There are 3 ways to turn a row about zero (a turn may also mirror it). The second row of each pair is the first, turned, with some noise. The first 27 pairs use one turn. New pairs use 2 turns, one after the other, and a turn may come again.
Known pairs, each followed by its turns in order:
[  4  -6  15   7   2 -12  21 -32]
[ 25  15  24  15   6  -4  -7 -19]	J

[  2   7 -10 -44  12  16 -15   0]
[-19   8  35  26   7   6   7  14]	D

[ 26 -27  -9  -9  -9   3  23   8]
[-7 13  2  2 29 -1 34 14]	R

[  7 -31  30 -25   1 -19 -38  -3]
[  0  59   7 -22  -5   1 -15 -11]	R

[-10  12 -33  30 -15  -4 -53 -22]
[-27  -5  10 -18 -43  23 -42 -22]	D

[  6   6  35 -40  -5 -21  -4  18]
[ 12  27   0 -39   1 -38  -5   2]	R

[ 31  18  18  46 -55  16  40   9]
[ -4 -48 -64  -7  -1  -9  32 -36]	D

[ 18  20  18 -17 -62   5  34   5]
[-29 -25 -51  19  29  14  33  -4]	D

[ -6   5 -25 -11 -12 -20  38 -53]
[ 54  -1  37  -3   8  11  32 -17]	J

[-16  22  21   6  27  76 -48 -51]
[  8 -14 -61  46 -25  63 -26 -36]	J

[-18 -28 -21  -2  14  54   3  -2]
[-29 -27  -7  42 -10  28  27  -4]	J

[ -1  12 -37   4   5 -19  23  35]
[ 10 -20 -34  25  31 -18  -2  13]	R

[ 32 -36 -16 -17  -9 -32  -5 -44]
[ 13  40 -14  -5   9  29  47 -32]	R

[  6  19 -43   5  35  24 -33 -17]
[-28 -27 -39  -7 -14  42 -17  -9]	R

[  2  11  37 -18 -27 -16 -26  19]
[  8   8 -38 -14  20 -37 -23   4]	J

[ 56  33  -2  48 -16   3  11   1]
[ -5 -58 -25 -27 -35 -10  29  -8]	D

[ 39  70 -20   3  55 -13 -28  38]
[  2 -72  52  -5 -31 -17 -11  56]	D

[ 71 -30 -17 -15  31 -14 -16  25]
[-17 -55  38  -8 -18 -23 -48  25]	J

[ -1   2 -47  -5  12   8  14  21]
[-22 -21 -35  18  27  -2   4   7]	R

[ 51 -60  45  50  46  37  -7 -18]
[-42  -4  38  68 -20  -1 -71 -43]	J

[ -3 -16  -8  41 -30  -3  12  22]
[ 11 -19 -24 -25  10  -2  -9 -35]	D

[  8 -61  22  29 -25 -13   1   0]
[ -2  28 -28 -49  19 -21   2 -32]	D

[ -3 -24 -24  36  58 -22  20   3]
[  5  12 -41  52 -16  22   4  36]	R

[-35 -29 -10  21  10  -5  14  32]
[ 42   6   4  -9  27  -6 -27 -21]	D

[-26  31  -5 -10   1 -27  -2 -28]
[ 41  18  -8 -14  11  22   7  11]	J

[ 20   8 -13 -16 -33 -22 -27  46]
[ 16   8  -9 -22  59 -12 -28  -9]	R

[-27  27 -19 -32  19  47   5  56]
[-27 -12 -43   5 -47   4  40  44]	J

New pairs, each followed by its turns in order:
[-13  11  11  31   8  12 -46   4]
[ -9   0  34  29 -22  14 -23 -18]	J D

[  7   2 -15  14 -17 -15 -15  62]
[  9  -3  50 -24 -19 -29 -17  25]	R D

[ -4 -12  11 -50  32  -1  -1 -69]
[  8 -46  16   6   9 -34  42 -52]	R R

[ 15  31  20 -13 -34 -36  24   4]
[ 45 -14  17 -29  -5 -26 -20  18]	J J

[ -4   3 -19   4 -20 -43   3 -20]
[ -9  13 -16 -38 -20 -10  15  25]	J R

[ 37 -20 -26  34 -10  47   7 -20]
[ -5  34 -44  16  -3  36  40  -5]	D D

[-27 -25  -8   0  17  -4  -8 -25]
[  3  16 -10 -15   6  21  19 -31]	R J

[-34 -17 -12  29  -7 -17  24  -1]
[ 29 -10 -18  38 -13 -19   5  20]	J D

[  0 -27 -22   8  -4 -43 -37 -22]
[ -8 -10 -16  43 -22   7 -42  29]	J J

[-37  31  46 -32  19  -7  -9  34]
[ 18 -31  14 -49  -3 -32 -50  11]	D D

[-16  12   4  -8  -3  35  36  10]
[ 15 -17 -39  -3   4  29  12 -16]	J D

[-38 -15   4 -31   7 -34   8  31]
[ 35 -42  12  -9  26 -15 -11  25]	J D

[ 43 -33  18  -8   1 -21  11  15]
[  4  25   2  -4  39 -13 -38  17]	J J

[-40 -20  -7  53  -9 -29  25 -21]
[-28  28  22 -15  -6   1 -26 -62]	R J

[ 34  22 -15 -48  22  -4 -35 -33]
[-35 -64   8   4  15 -22 -28  -8]	J J

[  1 -72  -9 -28  -8   1  -5 -16]
[ 50  30  -1 -38  -9 -40  -7  -2]	J D

[ 20 -18  13  35 -17  17   6 -12]
[-10  -4  31 -12 -14 -11  -1  36]	R R

[ 30  48  33 -28  63 -20 -26  16]
[-73 -45  25 -26  27  -4 -25 -15]	J D

[ 18   9 -15   1 -56  29  14  22]
[  3  16 -16  28 -11 -26  49 -33]	J R

[ 7 -8  5 11  7  5 20  9]
[  9   6 -12  -4   3   2  20   8]	D R

[ -5  12  20 -31 -29 -25 -33  34]
[ 24  21  34   0   5 -16 -56   5]	D D

[  9  -7 -24  49  13  39  -4  23]
[  3  17 -36  30  28  17  42 -16]	J J

[ 31   9 -39  -5  16  56  16 -30]
[-56   0  17  46  -1 -31  24   2]	R R

[-37 -22  -4   1  25  -1   6  15]
[  6 -20 -15 -14 -10   7 -38 -10]	R D

[-19  58 -35   1 -25  40  11  -8]
[  8  19 -22 -21 -26  -9   3 -75]	D D

[ -9  -7 -52  -2  11 -31  16  10]
[-19  -2  45 -16  -9  40   4  -2]	R J

[  9   0 -63 -38  10  14   0 -57]
[  0 -13 -42  61  -9 -34  24 -36]	D D

[-14 -12  25 -18 -32 -11  59  -4]
[ 32  37  43 -24 -18 -19 -14  -5]	J J

[  2 -37  -2  -9  61  73  18  -2]
[ 31 -15 -17  47  45   7 -59 -41]	R D

[-18  43   4   1  -8 -14  -2 -10]
[  9 -28  17  -3  27 -13 -16 -15]	R J

[ 44   7 -21  20  -1  19  32 -23]
[-32  37 -42   6  -1  -5  21  -8]	J D

[ 13  36  -7  11   0  30  31 -29]
[-24  29  26  23  19 -16  32   8]	R R

[-14  46  30  45   7  -3   8  38]
[ 12  49 -18  17  47  35  -3 -13]	D R

